The same things were measured in two ways. Each way mixes the same 10 hidden numbers, adds some noise and spreads widely along 6 directions of its own, which tell nothing about the thing.
(in the rows, 128 means zero)
Some things both ways: the first way, then the second way.
[157 122 139 152 121  70  82 126 148  93  70 152 134 152 175 147]
[155 135 101 135 139 103  67 160 127 165 170 129 118  81 113 135 141 136
  71 155 137 119  81 140 175]

[141 162 113 126 173 138 131 153 126  64 130  58 113 129 106 128]
[113 154 123 145  87 135 160 129 119 155 164 141 153 128 148 126 110 183
 129 118 112  92 130 144 100]

[ 96 168 127 175 131 106 133  77 139  94 127 145 136 108 126  90]
[126 131 124 130 120 118 128 107 147 149 144 120 108 100 111 124 100 138
 135 155  85 120 113 154 133]

[ 80 145 124 103 145 190 157 166 123 150 167 143  74 139 131 125]
[175 107 119 117 108 143 114 126  98 145 109 149 142 118 154 117 146 136
  89  89 145 116 143  99 150]

[109 117 128 132 142 120 137 132 154 109 136 143 157  75  91  95]
[ 91 116 163 123 153 118 139 129 124 112  95 135 137 127 138 155 158 108
 155 112 155 153 142 107 142]

[134 136 140 103 167 134 125 185 132 123 123 103 145 125 111 152]
[130 128 125 131 143 104 101 158 112 134 126 126 145 117 107 139 142 104
 110 123 151 126 124 116 155]

[137  91 183 128  74  95 125 137 159 146 118 173 128 129 167 131]
[121 129 109 163 185 128  85 147 143 142 118 108 117 119 112 142 141  94
 151 167 162 141 133 131 171]

[ 96 128 132 103 109 150 138 146 114  74 151 145  61 123 145 101]
[130 126 103 151 129 125  76 103 144 145 173 127  82  90 144 120 119 127
 136 150 107 111 124 112 165]

[ 80 110 181 153  92  95 120 127 160 159 156 118 131  93 182 128]
[108 147 115 172 175 127  97 131 140 154 181 114 120 117 116 148 130 124
 164 191 110 116 123 153 150]

[140 185 114 180 182  90 125 108 112  91 116  99 161 131  98 121]
[113 134 119 115 120 122 127 178 149 178  97 133 161 131 118 124 124 136
  96 110 150 125 101 168 153]

[ 87 150 146 147 130 113 139 131 167 174 136 151 163 124 133 109]
[157 125 125 136 129 100 119 100 132 150 129  88 116 103  79 116 102  86
 140 152  81 136 135 127 118]

[134 172 170 112 159 127 101 145 107 158 105 106 154 170 124 161]
[125 112 131 113 141 101 158 155  92 122 111 132 163 151  96 140 134 123
 100 131 150 157 127 149 133]

[109 118 160 148 141  90 152 169 129 123 161 131  92 127 139 148]
[124 109  95 125 160 157 133 160 113 158 128 141 146 131 176 131 157 142
 100 124 154 140 129 125 135]

[124 166 128 114 141 149 126 159 126  95 107 139  94 145 118 127]
[119  81 158 123 160 107 140  60 105  78 125 130  98 134 122 149 132 102
 170 145  87 161 166 116 138]

[ 94 148 164 122 130 140  88 116 113 147 111 131 118 137 140 133]
[132 142 128 117 112 110 165 114 105 133 175 128 130 104  95 128  89 145
 124 161  75 113 119 143 106]

[139 149 146 125 129 111 104 107  99 137  98 153 125 193 123 122]
[106  95 139 127 154 126 148 134 137 149  73 146 175 154 144 141 162 141
 118 120 158 150 127 181 150]

[129 115 121 103 130 146 137 119 159  76 128 146 131 120  98  74]
[119 114 153 154 163  94  95  99 143 116 100 119 124  98 115 159 157  92
 166 135 153 140 147 118 163]

[161 123 117 158 133 104 117 123 132 104 128 114 137 131 123  97]
[128 144 122 143 127 102 138 119 124 155 143  88 119 110  96 123 109  82
 151 146 108 139 137 104 102]

[123 142 133 142 142 121 119 114 102 149 124 122 139 143 124 128]
[145 101 121 104 180  94 124 157  95 122 109 113 145 106  97 152 151  74
 101 135 152 167 135 110 142]

[151 124 149 100 110 127 128 161 183  92  91 167 114 139 127 130]
[138 115 145 106 140 127 169 175  68 114 101 128 163 169 108 142 150 122
 105 107 171 186 152 106 113]

[101 117 168 154 116 105 172 120 179 133 171 161 118 114 138 108]
[105 120 125 143 159 150 163 119 136 151  95 111 143 156 136 131 125 115
 169 139 118 140 155 148 110]

[121 105 153 121 140 123 132 163 162 122 124 125 119 119 145 158]
[ 88 116 136 114 154 147 172 122 115 122 116 149 159 143 160 151 128 134
 161 111 108 110 161 133 120]

[121 145  95 154 128  99 124 153 143 143  98  87 174  95 140 144]
[132 131 135 144 164  98  75 127 135 131 154  95 113  88 101 154 138  95
 147 145 100 130 133 109 137]

[124 135 135 160 120 140 109 120 105 187 161  54  85 109 130 156]
[113 146 123 160 129 149 127 128 126 135 150 131 152 120 154 136 129 157
 155 123 115  85 148 122 112]

[161 108 149 122 102 114 108 166 153 115 101 157  64 160 163 161]
[144 147 107 180 131 139  84 112 138 159 174 115 120 120 119 113 115 147
 135 174  80  80 107 153 138]

[ 78 137 127  90  94 193 130 133 111 157 130 163  85 133 162 124]
[182 128 129 148 135 123  98 111  83 123 177 135 127 110 105 133 137 146
  99 171  99 108 114 127 144]

[ 85 184 118 124 176 151 140 130 108 104 149  80 142  98  93 114]
[112 156 132 135 102 111 112 153 157 163 126 115 129 103 113 133 112 140
 129 110 132 114 114 140 134]

Other things, the second way, with their names:
(977): [136 102 116 119 123 102 132  58 146 135 131 123  89  85 114 116  86 102
 150 152  72 120 141 138 147]
(582): [123  72 147 113 148 108 129 119  90 100 121 145 124 141 160 149 183 133
 103 106 164 199 147 103 144]
(561): [108 152 147 134 150 118 130 144 132 153 126  95 127 108 114 149 138  91
 157 131 116 138 124 101 106]
(708): [130 143 133 144 109 137 167 151  94 134 117 129 167 157 121 123 131 161
 110 121 144 125 124 133  94]
(511): [ 90 168 139 152 139 148 137 161 146 162 120  91 146 149 116 138 113 105
 195 115 119 124 163 115  98]
(384): [149 108 106 171 139 151 103 140 123 155 101 136 179 156 150 108 163 148
 107 123 168 119 141 149 150]
(725): [ 85 133 131 176 136 120 103 117 151 146 139 113 128 144 137 123 138 107
 179 134 136 131 149 119 146]
(363): [111 123 100 111 150 131 181 124  87 103 153 160 136 103 144 149 108 138
 130 147 130 102 146 121 127]
(105): [149 137 129 106 115 116 139 116  98 134 169 121  87  89 106 127 103 108
 127 150 100 145 128  84 127]
(622): [ 87 171 138 145  99 142 137 147 150 184 152 124 130 136 145 127 117 155
 150 119 108 105 109 137 114]
(919): [108 147 131 146 103 127 101 156 143 158 110 133 138 119 152 132 143 130
 134  80 180 115 138  99 153]
(243): [157 109 117 135 124 100 114  90 116 123 131 148 138  75 126 126 131 132
  99 142 121  90 114 132 155]
(267): [121 158 110 152 100 122  96 138 157 194 157 110 120 102 134 109 115 128
 121 125 103  94  99 127 132]
(1082): [104 137 153 153 129 169 134 134 139 168 120 142 131 157 170 131 162 175
 140 136 139 143 108 147 133]
(632): [153 148  99 168 138 107  73 127 128 155 181  85 100  86 107 124 122 105
 127 157 105 115 121 100 123]
(614): [113 153 183 143 125 107 100  92 157 143 121  96 103 110  81 142 110  66
 217 131  87 126 158  98 146]
(326): [124 115 129 138 161 142 103 136 116 115 130 147 139 111 164 154 165 155
 118 124 140 115 127 121 147]
(587): [137 152 120 141 116 144  95 169 132 163 126 146 142 112 140 134 139 158
 106 113 167 100 115 130 165]
(868): [ 95 111 144 159 183 115  88 119 158 139 124 109 140 137 124 152 155 113
 164 149 104 135 132 163 148]
(419): [102 142 165 166 195 118 104 134 137 137 124 102 139 149  85 162 152  91
 178 186 110 139 115 157 147]
(125): [163 140 106 142 153 106  92 153 123 147 132  91 140  87  86 136 124 101
 109 142 119 114 124 124 123]
(69): [112 117 125 117 148 105 143 135 132 158 121  89 116 138  91 126 111  72
 151 140 112 184 147 126 123]
(1001): [121 116 127 147 146  88 115  99 144 142 136  90 113 124  89 131 113  96
 147 157  82 144 128 155 125]
(187): [100 160 160 137 102 131 132 135 153 158 116 123 131 117 130 140 122 140
 164 104 123 114 132 124 124]
(1083): [145 127 123 204 120 129  52  49 158 132 161 126  91  97 144 113 128 141
 169 161  93  73 135 125 168]
(503): [133 147 118 149 117 156 126 150 131 159 127 150 155 116 162 137 141 194
 107 118 148  90 113 156 131]
(471): [161 115 139 129 137 126 111 127 110 123 111 135 151 109 114 130 145 135
 100 131 121 115 117 131 141]
(1065): [134 142 117 148 108 147 129 111 112 137 172 146 118 116 155 126 118 175
 127 136 106  91 128 124 126]
(171): [ 99 141 149 161 126 117 143 104 140 150 129 112 133 133 124 129 133 119
 168 146 116 134 128 131 113]
(202): [149 116 106 125 164  98 113 129 122 151 138  93 130 103  92 139 118  87
 118 147  88 134 133 140 122]
(155): [140 117 143 125 124 106 122  76 110 106 165 112 104 103  96 122  97  95
 165 145  56 124 160  94 122]
(573): [132 106 140 124 137 125 152 112  88  82 105 142 137 136 125 142 132 134
 130 120 137 133 152 113 126]
(960): [ 60 138 155 156 184 122 124 122 158 136 104 119 151 140 128 163 142  89
 201 140 112 103 137 148 145]
(165): [145 105 139 126 143 122  86 110 119 111 134 128  97 109 122 138 136 115
 137 129 116 146 147 102 162]
(647): [ 97 139 164 181 103 141 152  97 122 127 124 122 139 173 157 126 149 175
 159 119 117 125 128 132  83]
(574): [ 77 142 147 112  98 128 207 109 120 135 113 115 109 144 136 125  96 104
 184 103 115 154 160  87  83]
(1034): [ 81 121 130 163 173 125  91 147 135 121 140 129 118 148 141 148 158 118
 157 148 168 154 136 124 170]
(691): [142 122 115 146 119 160 143 131 102 152 112 174 152 145 176 124 156 177
  94 127 177 108 116 143 158]
(978): [106 145 152 150 134 100 116  91 134 138 152  92  98 113  98 133 111  62
 196 146  83 128 150  86 124]
(454): [ 77 151 140 151 120 115 137 113 152 150 170 131 142 111 144 142 121 164
 152 140  78  87 106 160 109]
(73): [103 153 135 156 176  97 106 135 151 147 136  70 119 111  75 153 118  74
 175 166  86 130 120 136 112]
(1049): [123 103 125 122 145 109 111 166 122 140  96 118 146 152 118 137 149 114
 102 100 160 170 136 139 148]
(108): [161  96 134 125 150  89  90  77 127 104 114  97 100  80  92 143 117  71
 157 123  92 137 176  95 142]
(158): [116 129 141 133 102 158 152  85 142 152 122 155 120 127 161 118 114 157
 163 128 107 106 141 138 144]
(266): [133  95 122 118 145 122 150 115 101 106 107 116 129 127 134 130 132 115
 123 115 120 155 155 104 103]
(331): [131 106 158 123 158 106  79 121 151 167  90 105 121 115 118 145 163  56
 157 108 138 170 152 103 176]
(681): [133 129 120 136 110 147 123 144 130 148 101 135 126 135 141 121 126 141
 129 105 169 135 147 119 151]
(452): [142 137 119 140 139 103  93 137 146 168 140 114 142  90 101 134 126 121
 109 148 104 103 100 158 146]
(906): [ 98 143 146 122 139 134 170 118 113 149 147 142 134 131 141 155 124 128
 158 140  99 112 131 134 121]
(469): [151 142 102 129 121 111 109 140 127 171 160 115 129  85 113 119 115 124
  93 143 101 105  97 130 129]
(486): [168 119 124 140 100 141 108 121  79 125 167 173 125 119 171 126 161 202
  60 127 141 107  98 119 150]
(195): [117 104 158 133 136 143 124 115 114 145 108 152 147 150 181 146 180 127
 150  88 160 148 167 102 154]
(758): [ 58 121 173 150 148 114 155 109 142 114 107 132 153 157 141 155 151 133
 184 124 127 142 144 149 122]
(277): [174 127 103 141 171 117  63 171 130 134 126  96 123  75  99 153 145 131
  92 142 150 142 120 130 141]
(361): [139 143 114 145  99  98 120  90 109 122 183 120 105  97  91 109  81  99
 153 151  90  95 151  93 136]
(491): [136 142 109 148  96 101  67 146 141 178 167 113 121  92 137 110 136 122
  95 104 128 110 105  98 145]
(222): [117 107 133  96 155 120 159 157  97 146 122 141 150 136 138 154 154 114
 114 116 158 176 146 123 140]
(45): [138 118 133 111 143 101 139 129  83 124 178 125 121 111 101 132 134 113
 100 167 101 159 105 111 125]
(1099): [144 155 117 126  92 143 142 167 113 167 144 107 151 133 115 111 104 148
 113 102 106 120 136 118  86]
(1011): [153 114  83 105 140 131 125 143 116 162 119 129 117  81 150 126 129 101
  95 114 151 131 134  93 145]
(771): [136 128 110 114 101 156 147 138 101 133 152 167 116 118 161 123 118 179
 104 123 148 121 131 117 147]
(1077): [160 135 108 128 143 132 113 149 121 155 111 104 131 109  98 122 114  92
 123 136 125 124 135 115 136]
(1143): [ 99 118 132 148 138 137 164 106 116 111 108 110 137 171 121 118 112 107
 180 129 111 141 174 117 101]
(466): [132 126 107  96 119 130 176 190  71 132 121 132 156 152 124 127 125 132
  78  98 165 159 135 106 104]
(517): [125 125 120 114  94 131 142  93 122 148 174 146  94  96 160 118 105 153
 125 125  83 114 125 112 128]
(845): [137 110 123 142 133 110  96 116 119 105 135 150 126 100 134 138 144 164
  93 137 138 111 108 144 161]
(137): [129 143 113 121 127 149 100 196 135 182 118 141 151 129 145 138 141 150
  98  96 170 121 123 141 166]
(462): [101 128 143 117 165 132 173 149 127 179 114 115 173 150 119 140 142  96
 154 141 118 160 140 149 113]
(21): [ 90 143 154 154 147 119 122 141 150 138 105 106 153 154 102 145 129 127
 160 130 106 118 121 165 121]
(369): [143 140 128 140 127 131  94 173 130 172 126 102 159 113 128 121 155 118
 107 100 139 134 125  99 115]
(225): [129 116 160 109 140 122 154 139  81 123 138 136 149 138 125 145 158 126
 117 127 127 166 133 105 117]
(302): [142 118 144 158 122 132 122 131  80 133 156 136 152 163 142 117 173 149
 102 134 141 151 123 107 120]
(162): [148 133 124 127 110 148 133 138  94 144 138 157 136 129 154 130 139 156
 103 112 151 114 132 109 146]
(317): [119 134 134 108 110 145 215 117  85 131 154 143 151 142 131 127 100 161
 136 139  89 127 144 134  79]
(548): [111 105 123 113 145 108 142 103 130 139 133 103 111  99 139 130 128  84
 149 120  96 157 151  93 107]
(342): [104 149 147 142 168 110 103 192 119 149 149 107 148 148  90 161 153 114
 133 149 149 163 118 141 144]
(915): [103 128 135  88 109 132 171 148 100 137 136 153 132 123 152 136 122 130
 123  95 137 140 142  92 128]
(55): [128 136 143 134 151 100  96 137 106 120 162 127 121 111  92 151 134  98
 138 154 127 132 128 109 166]
(456): [105 157 168 179 134 141 125 114 140 142 122 125 140 152 123 147 144 155
 174 153 120 110 119 156 128]
(1055): [110 129 129 105  97 147 170  88 132 147 146 153 113 103 158 120  89 137
 171 115  91 107 166 109 132]
(684): [117 122 137 112 155 102 162 129  91 136 136 113 134 127 110 142 138  78
 128 143 113 155 126 102 111]
(608): [127 128 143 148  80 139 130 125 128 165 125 170 161 147 160 113 150 192
 104 110 162 117 116 158 158]
(1071): [124 127 126 130 160 135 112 167 123 131  89 128 126 123 132 152 152 119
 121 119 182 146 128 117 156]
(991): [111 125 167 181 141 160 111 101 146 106  90 130 126 152 159 147 164 188
 166 127 136 127 136 151 122]
(485): [100 107 125 111 116 104 131  98 166 144 116 104  91  90 138 120 108 108
 147 108  96 156 136 115 117]
(288): [102 146 119 149 141 136 111 134 160 174 114 108 115  99 164 138 143 111
 151 112 133 112 120 107 124]
(309): [103  84 161 127 141 108 160  60  99  81 129 143 112 131 163 151 156 136
 151 124 106 158 153 108 114]
(952): [105 133 150 116 145 141 128 169 133 140 100 126 133 131 134 158 144 126
 155  98 170 166 159 112 143]
(445): [151  93 158 104 167 101 122 134  64  99 164 139 129 129  99 156 166 119
  96 162 124 192 125 113 149]
(64): [127 132 140 163 135 152 113 136 128 151 125 122 146 171 121 121 139 143
 148 142 127 136 138 149 141]
(1128): [132 140  99 147 122 150 109 152 141 160 111 164 152 110 152 124 130 169
 101 129 171  76 106 159 180]
(1111): [ 80 165 156 128 107 143 184 141 139 157  97 125 149 166 109 131  91 119
 188 114 120 115 149 141 116]
(951): [ 91 126 161 130 124 113 179 105 109 150 126 124 134 162 125 129 134  86
 171 131 124 165 149 108 119]
(233): [121 127 128 151 170 119  81 144 153 129  93 113 121 109 113 151 144 117
 133 141 147 124 112 145 163]
(593): [ 98 131 165 139 134 138 198 106  98 106 112 121 151 174 120 141 121 135
 176 134 101 140 155 133  79]
(407): [129 110 138 144 155 120  81 154 128 148 124 142 161 143 130 144 172 147
  97 132 144 134 108 167 175]
(1051): [130 124 117 117 128 130 133 134 122 159 121 153 156  99 150 130 139 125
 112 114 143 102 128 121 155]
(585): [115 132 142 151 122 124 113 122 142 145 121  96 119 125 139 129 141 116
 157 101 121 146 148  97 104]
(625): [ 99 142 136 145 132 124 128 114 136 149 146 108 125 129 126 130 113  95
 184 125  95 118 160 105 120]
(52): [ 97 103 170 133 157 148 149 111 109 124  95 149 144 159 180 154 186 125
 161 106 155 160 157 101 136]
(796): [112 157 115 167  94 147 130 161 151 184 136 113 157 148 137 107 121 173
 129 117 140 121 124 155 106]
(664): [ 93 124 162 111 148 114 140 124 144 137 103 103 120 129 110 151 123  85
 181 113 103 162 155 118 123]
(253): [135 125 121 142 113 150 132 118  94 123 126 180 148 136 159 117 139 153
 112 126 159  84 127 116 171]
(862): [ 94 104 158 133 147 117  91 109 183 157  91  89  87 125 142 139 150 101
 167 105 108 188 136 126 135]
(598): [124 146 142 115 126 120 141 117 129 155 154 111 138  94 108 134 105 110
 152 134  59 104 131 120 104]

Some of these things the first way, each followed by its name:
[133 119 127 115 105 142 157 121 173 103 119 162 145 100 120 103]
(593)
[ 95 143  91 114 151 159 126 220 144 150 103 118 186  76 113 107]
(614)
[ 70 131 120 128 168 144 122 175 122 150 141 115 118  95 108 131]
(598)
[113 130 163 136 166 123 115 113 143 166 139 136 156 139 115 129]
(243)
[140 139 148 105 102 131 152 171 138 161 130 121 146 129 118 135]
(1143)
[ 84 136 131 133  99 153 147  78 119 147 148 133 117 112 151 117]
(503)
[131 155 130 134 132 130 122 117 133 143 116 113 135 121 122 149]
(21)
[ 79 162 123 115 141 143 156 137 102 155 140 105 146 150 153 138]
(202)
[155 121 136 157 122 107 150 117 144 118 122 160 163 135 163 117]
(691)
[129  91 149  99 114 108 105 193 146 153 100 165 202 135 161 100]
(951)
[112 139 136 110 136 129 122 128 129 127 130 105 161 107  99 110]
(758)
[144 131 114  89 123 168 146 142 125  88 146 141  64 129  90 110]
(647)
[ 83 107 112 104  98 127 133 174 132 195 137 139 129 105 116 125]
(369)
[138 144 117  92 133 133 160 168 118 107 108 141 123 151 101 140]
(266)
[118 148 158 158 121  83 112 133 150 118 122 140 131 144 144 107]
(69)
[128 127 168  99 132  83 168 241 190 199 123 130 189 150 117 167]
(384)
[126 143 106 163 116 134 115  71  84 132 157 113 122 116 105  65]
(171)
[107 137 110 123 161 105 128 140 130  92 120  86 177  91 113 125]
(454)
[ 94 152  92 100  99 166 157 119 157 132 108 135 152 132 145  98]
(108)
[ 83 128 137 106 120 153 110 152 128 171 117 136 150  99 137 127]
(187)
[161 112  94 168 147 100 108 148 105 120 106 117 137 104 114 132]
(561)
[132 121 153 154 119 120  88 144 103 106 130 185   4 143 120 123]
(1082)
[105 125 102 137 134 121 149 140 146  68 140 125 147  74 136  95]
(622)
[ 77 128 152 117  83 118 130 157 172 159 103 146 164  88 159 129]
(952)
[108 101 158 136 114 123 121 141 160 142 131 176 118  96 141 124]
(419)
[ 92 138 133 180  98 112  97 109 120 179 114 115 163 106 176 105]
(1055)
[124  62 123 128 107 101 158 129 162  97 144 179 139  96 152 106]
(288)
[ 82 109 162 100 104 146 124 146 126 180 140 148  88 113 148 167]
(326)
[149 106  93 162  80 136  92  90 114 138 124 122 132 109 163  80]
(978)
[ 88  92 155 100 137 177 133 126 111 142 187 127  92 100 126 120]
(960)
[108 137 164 150 185 109 135 186  88 169 159 105 122 147 137 166]
(1011)
[ 35 110 161 132 150  95 162 185 168 172 166 149 195  84 127  96]
(462)
[151 107 168 111 130 163 105 158 108 162 137 149  97 143 141 146]
(253)
[147 167  92 157  99 137  96 118 108 104  86 130  69 141 142 125]
(165)
[108 133 193 133 137  80  76 137 141 139 120 164  73 163 117 143]
(485)
[105 139 128 127  88 122 105 122 128 133 106 111 145 105 166 124]
(342)
[137 125 152 126 130 125 137 126 123 131 118 145 154 135 141 135]
(1128)
[ 95 120 106 122 122 169 139 146  90 135 166 142  83 108 116  92]
(52)
[134 125 133 136 137 124 118 146 149 139 147  87 143 104 128 126]
(919)
[ 94 130 135 112 141 129 149 167 170 160 110 180 156 105 103 140]
(471)
[190 125 139 168  99  83 115  80 171  79  93 136 133 140 163 133]
(466)
[123 170 124 143 152 128 127 112 107  87 110 144 128 164 125  94]
(977)
[ 98 158 147 131 155  86 103 215 172 127  73 145 161 109 129 156]
(445)
[125 139  63 152 123 123 117 151 120 117 101 139 143 136 141  79]
(331)
[145 113 124 121 181 140 121 161  94  68 144 135  87 138 102 113]
(684)
[119 168 107 127 157 169 136 139  98  76 144 124  53 131 122 132]
(486)
[141 153 121 156 138  94 121 170 145 114  89  99 147 133 171 165]
(137)
[144 170  93 158 137 148  90 142 104 119 107  90  79 130 107 119]
(155)
[134 138 163 118 105 114 131 171 162 146 100 150 146 139 154 144]
(681)
[110 165 133  95 112 151 119 109  90 128 116 133 111 181 146 116]
(1001)
[102 139 173 134 176 105 123 180 179 106 163 112  51 126  96 154]
(868)
[ 89 106 144  90 132 113 132 187 124 138 132 151 128 135 125 125]
(548)
